The rows come from 4 hidden closed curves, with some noise, and rows from the same curve form a group. Each curve winds through 8 dimensions. The rows are also pushed far along 3 directions, which tell nothing about the answers.
In the rows, 128 means zero.
Some rows, each with its group after it:
[117 152 139 121 102 100  88 117 108 124 134 128 104 120 141 134 118 104
 180]	z935
[134 142 112 106 142  86 125 110 106  82 138 142 179 108 175 128  76 125
 177]	z102
[125 122 116 126 126 138 121 104 156 116 133 118 123 133 124 142 120  97
 134]	z107
[111 104 147 131 144 150 125 154 127 134 125 127 118 136  80 109 174 161
  80]	z102
[127 141 165 165 135  84  78 124 100  90  93 125  92  98  94 116  86 117
 182]	z935
[100 115 155 146 127 159 105 123 130 125  99 132  89 121  40 120 154 130
  81]	z107
[116 137 117 136 137 128 109 138 132 127 134 100 115 142 140 117 122 103
 145]	z107
[136 127 140 140 139 109 123 101 121  94 100 134 129 110 100 138  85 117
 149]	z102
[133 107 108 147 174 161 172 103 144 125 118 105 125 145  92 144  97 123
 105]	z298
[117 120  72 101 170 137 133  73 162  95 165 123 190 135 118 135  88 121
 102]	z298
[117 128 149 132 142 130 123 140 117 136 101 100 100 133 108 128 129 110
 128]	z935
[130  87  74 145 184 194 164  92 167 113 137 111 146 146  87 166 104 111
 109]	z107
[142 148 136 124 117  89 122 136 118 129 110 128 143 134 141 118  93 114
 154]	z935
[117 123 116 138 145 149 139 120 146 146 128 100 120 149 107 112 138 115
  73]	z102
[143 153 116 109 107  83  99 120  87 139 150 137 151  95 215 148 133 104
 183]	z102
[126 110 122 118 135 128 136 119 117 108 140 146 156 120 133 127 145 139
 118]	z102
[125 127 132 113 151 110 124 126 123 129 118 104 142 135 126 123 123 110
 116]	z935
[125 126 172 116 100 122 149 151 139 142 120 122  93 144 131 111 166 148
 104]	z102
[123 146 109 135 139 143 115 127 118 140 115 117 125 114 130 148  99 107
 144]	z298
[135 119 164 160 125 125 109 121 124 155 104 128  81 113  64 124 159 146
  88]	z298
[129 126 110 141 135 129 127  96 112 129 151 137 124 128 119 139 121 133
 143]	z298
[150 135 153 139 132  77  86 136  99 139 103 120 130  98 137 134 128 111
 152]	z107
[128 103 142 165 149 149 131 130 149 136 124 123  95 141  50 111 149 166
  79]	z298
[134 141 134 131  92 126 116 178 111 151 133 132 111 132 179 123 160 122
 169]	z298
[130 121  92 117 171 135 133 113 155 120 132  92 156 148 130 148  86  94
 142]	z935
[146 128 127 154 136 114 103 134 133 143 106 116 129 121 109 127 119 107
 125]	z102
[111 159 129 133 100 130 122 128 112 136 140 133  98 117 158 114 130 131
 135]	z935
[111 138 132 136 135 130 117 148 124 130 123  99 104 140 136 110 130 111
 133]	z107
[134  82  69 107 168 174 185  93 170  98 175 139 193 155 125 146 127 147
  93]	z102
[126 162 112 129 153  86  73 125 118 121 112  99 147 113 137 127  65  87
 170]	z935
[122 131  88 128 174 150 124 109 133 110 120 111 152 116 119 160  68 103
 153]	z107
[136 100  61  93 150 164 187  98 177  87 178 132 191 164 173 157  97 119
 153]	z298
[135 151 119  94  98 106  94 156 130 153 138 136 163 119 178 132 143 114
 142]	z107
[112 129 123 126 135 159 139 163 121 142 124 121 124 136 136 120 143 135
 116]	z107
[129 139 108 125 132 150 138 146 130 151 126 116 132 132 153 139 122 116
 131]	z298
[135 145 117 130 128 105 137 122 127 126 141 129 144 132 153 104 108 140
 121]	z107
[147 135 187 119  55 108 131 160 102 149 106 164  96 105 165 135 182 141
 146]	z102
[131 123 162 134 106  93  95 143 129 111 125 140 115 119 118 108 151 140
 141]	z298
[142  97 142 149 131 125 130 120 144 118 127 132 119 134  95 122 154 134
 110]	z102
[131 142 130 140 142 120 130 104  99 126 105 122 116 109 124 147  87 111
 151]	z298
[148 104 118 144 142 131 137 108 151 104 125 128 134 135 113 148 106 114
 152]	z935
[151 131 154 117 110  86 115 164  98 140 112 144 155 106 168 120 153 136
 139]	z107
[143 127  89  85  81 144 166 137 175 144 191 159 172 163 198 128 157 151
 121]	z935
[143 135 127 142 122 114 118 129 115 136 119 145 145 107 132 120 127 134
 115]	z935
[109 160 167 122  41 152 118 167 101 163 116 168  74 100 158 124 187 141
 125]	z298
[127 135 113 117 133 134 120 138 143 148 126 106 135 138 137 139 122 104
 129]	z935
[135 111 113 107 137 124 130 144 143 139 161 124 159 151 150 123 161 141
 119]	z298
[111 157 173 115  82 144 122 177  87 164  91 143  88  95 149 134 164 136
 127]	z107
[123 164 139 129  93 114  95 133 104 142 121 153 111  99 138 130 119 134
 151]	z107
[128  96  78 121 194 152 165  99 153  84 153 112 174 159 113 147  76 129
 147]	z298
[123 113 166 168 125 136 117 121 124 135  93 113  73 119  75 114 163 111
  85]	z935
[114 124 111 100 111 161 133 135 164 121 143 136 140 142 135 137 137 123
 119]	z107
[132 111 113 131 147 145 122 126 133 152 148 121 124 132 119 149 154 138
 124]	z102
[132 133 144 150 103 101 117 127 124 128 129 127 111 132 140  93 153 117
 113]	z102
[108 135 123 120 126 119 119 101 121 105 153 122 115 123 151 127 126 117
 151]	z935
[119 137  88 115 151 124 111  80 137  95 139 118 157 123 131 153  68  89
 163]	z102

New rows, each followed by its group:
[112 137 127 129 126 151 122 166 113 142 122 123 116 130 140 123 143 128
 135]	z107
[126 143 126 145 125 112  82 134 137 113 127 134 122 119 105 120  99 130
 159]	z935
[144  90 120 105 111 171 190 125 140 154 151 144 140 141 165 159 195 140
  93]	z935
[152 146 108 113  88 104 112 158 112 130 147 144 157 118 232 145 131  98
 211]	z107
[131 122 123 153 169 105 119 114 134 124 128  93 128 138 106 102 117 120
 101]	z102
[124 136 135 131 136 121 135 148 117 127 120 103 120 133 160 112 126 112
 135]	z107
[135 122 124 123 132 115 100 137 120 155 137 117 135 129 135 136 158 117
 130]	z298
[120 155 113 121  91 127 108 129 138 139 154 146 122 138 142 120 123 134
 147]	z935
[109 111 144 159 161 162 150 144 105 133  99 117 108 131  73 102 147 147
  66]	z107
[141 114  95 113 127 115 110 103 168  93 164 146 169 130 138 143 112 126
 157]	z298
[120 114 159 124 137 113 126 133 133 130 127 108 107 138 110 110 157 138
 102]	z102
[137 113 124 161 165 130 137 111 111 131 107 107 125 122 106 128 121 109
 107]	z107
[153 146 109 129 101 114 124 122 121 137 120 144 153 110 177 143 111  97
 151]	z102
[118 141 141 162 160 118 116 134 112 123 115 113 101 125  87 103  93 155
 131]	z102
[134 122 136 145 118 109 124 133 109  99 121 134 127 123 149 116 128 111
 161]	z107
[116 113 143 160 128 156 120 136 147 121 122 136  88 133  63 117 141 151
 110]	z935
[132 131 144 163 166  93 117 119  86 110  92 101 121 109 122 111  97 100
 137]	z107
[131 105  80 126 157 187 159 113 159 130 138 120 148 139 122 171 115 113
 123]	z107
[152 118  95 142 126 126 139 115 156 142 169 129 137 152 149 130 135 136
 134]	z107
[ 95 133 150 159 138 164 123 149 109 151  95 120  89 127  56  92 152 146
  58]	z102
[130 130 161 144  91 117 110 151 139 140 109 127  94 136 112 104 161 120
 112]	z102
[133 128 115 112 124 125 126 112 113 143 141 136 150 119 149 142 144 118
 121]	z935
[144 136 138 125 104 127 148 127 103 136 112 156 140  99 153 140 133 134
 122]	z107
[112 145 139 152 129 110 116 108 128 106 111 111 106 134 103  91 103 105
 108]	z102
[114 138 166 165 104 115  93 136 110 123 117 146  75 112  84  95 147 152
 122]	z298
[115 164 133 148 146  86  74 144  85 121 102 116 135 101 124  96  90 115
 146]	z102
[122 150 119 141 111 107  99 137 111 116 144 140 132 121 154  97 124 129
 149]	z102
[122 151 147 162 179  69  66 108  78 127 103 103 116 100  75 106  87 127
 135]	z298
[136 112 134 131 120 125 133 103 143 118 121 127 125 126 121 135 139 104
 111]	z107
[108 112 194 124 104 149 148 164 107 170  98 118  70 141  94 107 218 144
  57]	z935
[153 120 108 121 117 126 135 126 116 143 140 147 166 112 173 148 154 120
 128]	z102
[137 135 158 113  89 133 152 157  92 163 115 156 121 106 167 136 176 151
 112]	z102
[105 112 150 132 124 153 151 126 117 106 121 134 100 138 101 118 145 137
 118]	z298
[139 117  66 103 160 138 121 114 173 128 159 119 198 144 135 146 106 111
 119]	z107
[139 118 151 116 108 119 128 132 120 123 106 152 143 105 131 138 150 126
 118]	z107
[145 107 139 132 123 128 147 114 139 114 122 142 128 127 116 140 130 134
 130]	z102
[126 141 160 130 116 126 113 159 115 142 103 139 105 105 112 130 134 153
 129]	z298
[144 134 114  71  69 134 188 131 155 142 170 148 154 149 236 143 157 129
 135]	z102
[111 115 137 140 167 156 156 138 129 122 110 111 111 148  73 117 113 151
 101]	z935
[138 124 108 138 126 151 123 150 130 154 140 129 121 136 139 149 140 127
 156]	z298
[117 120 129 160 188 114  84 103 107 118 119 100 108 112  64 132 103 125
 136]	z102
[133 118 110 112 125 124 120 119 122 112 137 147 169 115 148 138 137 114
 133]	z102
[117 138 134 124 136 128 130 144 136 112 125 127 125 136 115 115 100 151
 141]	z102
[126 121  90  96 138 142 147 128 173 123 156 117 178 155 155 123 125 121
 101]	z107
[151 124 106 119 118  97 138 121 141 111 150 126 169 141 192 118 125 101
 148]	z107
[153 101 116 121 148 140 150 126 143 137 127 131 154 127 124 159 133 136
 119]	z102
[101 117 161 172 165 121  66 104 109 101  94 123  82 103   4 120 113 135
 121]	z298
[144 143 139 145 113 122 131 144 142 150 103 117 112 132 127 124 114 117
 124]	z102
[107 124 168 135 128 127  99 165 102 139 105 129 105 116  86 103 174 149
  97]	z102
[137 114 149 119 123 122 131 126 124 114 103 144 145 106 116 137 138 128
 111]	z107
[117 137 132 119 103 125 110 116 124 132 142 130 103 133 134 141 139 114
 159]	z935
[118 125 141 161 133 146 112 159 111 144 114 117  87 135 101 118 147 130
 137]	z298
[145 122 143 154 138 100 108 111 118 106  98 125 120 114 101 137  98 105
 162]	z935
[135 120 131 105 136 122 168 134 127 121 132 118 149 141 171 127 130 130
 127]	z935
[107 119 154 178 137 138 118 125 105 123 130 131  74 128  64  86 160 165
  92]	z102
[130  96 182 156 114 153 158 142 127 138 108 138  64 130  80 124 186 164
  90]	z107
[137 114  93 146 168 152 145 107 135 120 129 138 159 130  84 140  89 146
 115]	z935
[119 116 126 103  97 161 150 131 135 139 162 147 110 142 154 153 171 145
 147]	z935
[140 141 111 146 141 110 107 122  97 143 120 132 151 106 131 127 112 119
 128]	z107
[133 137 161 121  81  98 127 156 113 136 122 137 119 127 174  96 174 122
 119]	z107
[128 110 110 118 151 122 130 106 121  96 142 140 169 120 129 129 122 131
 126]	z102
[119 111 128 124 163 119 117 116 141 119 133  98 133 141 103 119 134 120
 106]	z102
[142 108 122 139 131 146 153 121 128 116 121 128 127 125 146 151 131 108
 144]	z107
[105 112 122 134 137 157 127  98 143 121 143 118  94 149  78 138 138 123
 121]	z935
[123 125 122 126 123 135  98 133 157 133 134 117 118 144 103 136 133 114
 139]	z935
[142 105 105 114 101 175 153 166 166 168 170 148 133 157 153 149 189 162
 124]	z107
[111 115 135 126 132 156 157 127 149 104 121 111 106 143 124 126 128 117
 120]	z107
[139 122 127 136 122 144 153 113 117 131 116 152 137 108 122 140 130 136
 103]	z107
[114 134 122 127 126 153 138 145 155 123 131 128 118 150 106 115 111 146
 124]	z102
[125 109 105 125 138 153 133 109 141 113 127 139 157 127 105 140 127 112
 108]	z102
[157 119 125 119 127 109 117 136 132 152 128 126 151 118 155 151 146 117
 137]	z107
[135 124 117  88 107 125 125 146 155 127 155 123 139 146 183 156 138 113
 183]	z935
[136 122  67  76 104 174 172 106 179 135 180 144 173 153 193 180 127 113
 145]	z102
[148 125 115 147 116 117 127 124 141 148 158 131 120 144 143 123 145 140
 134]	z107
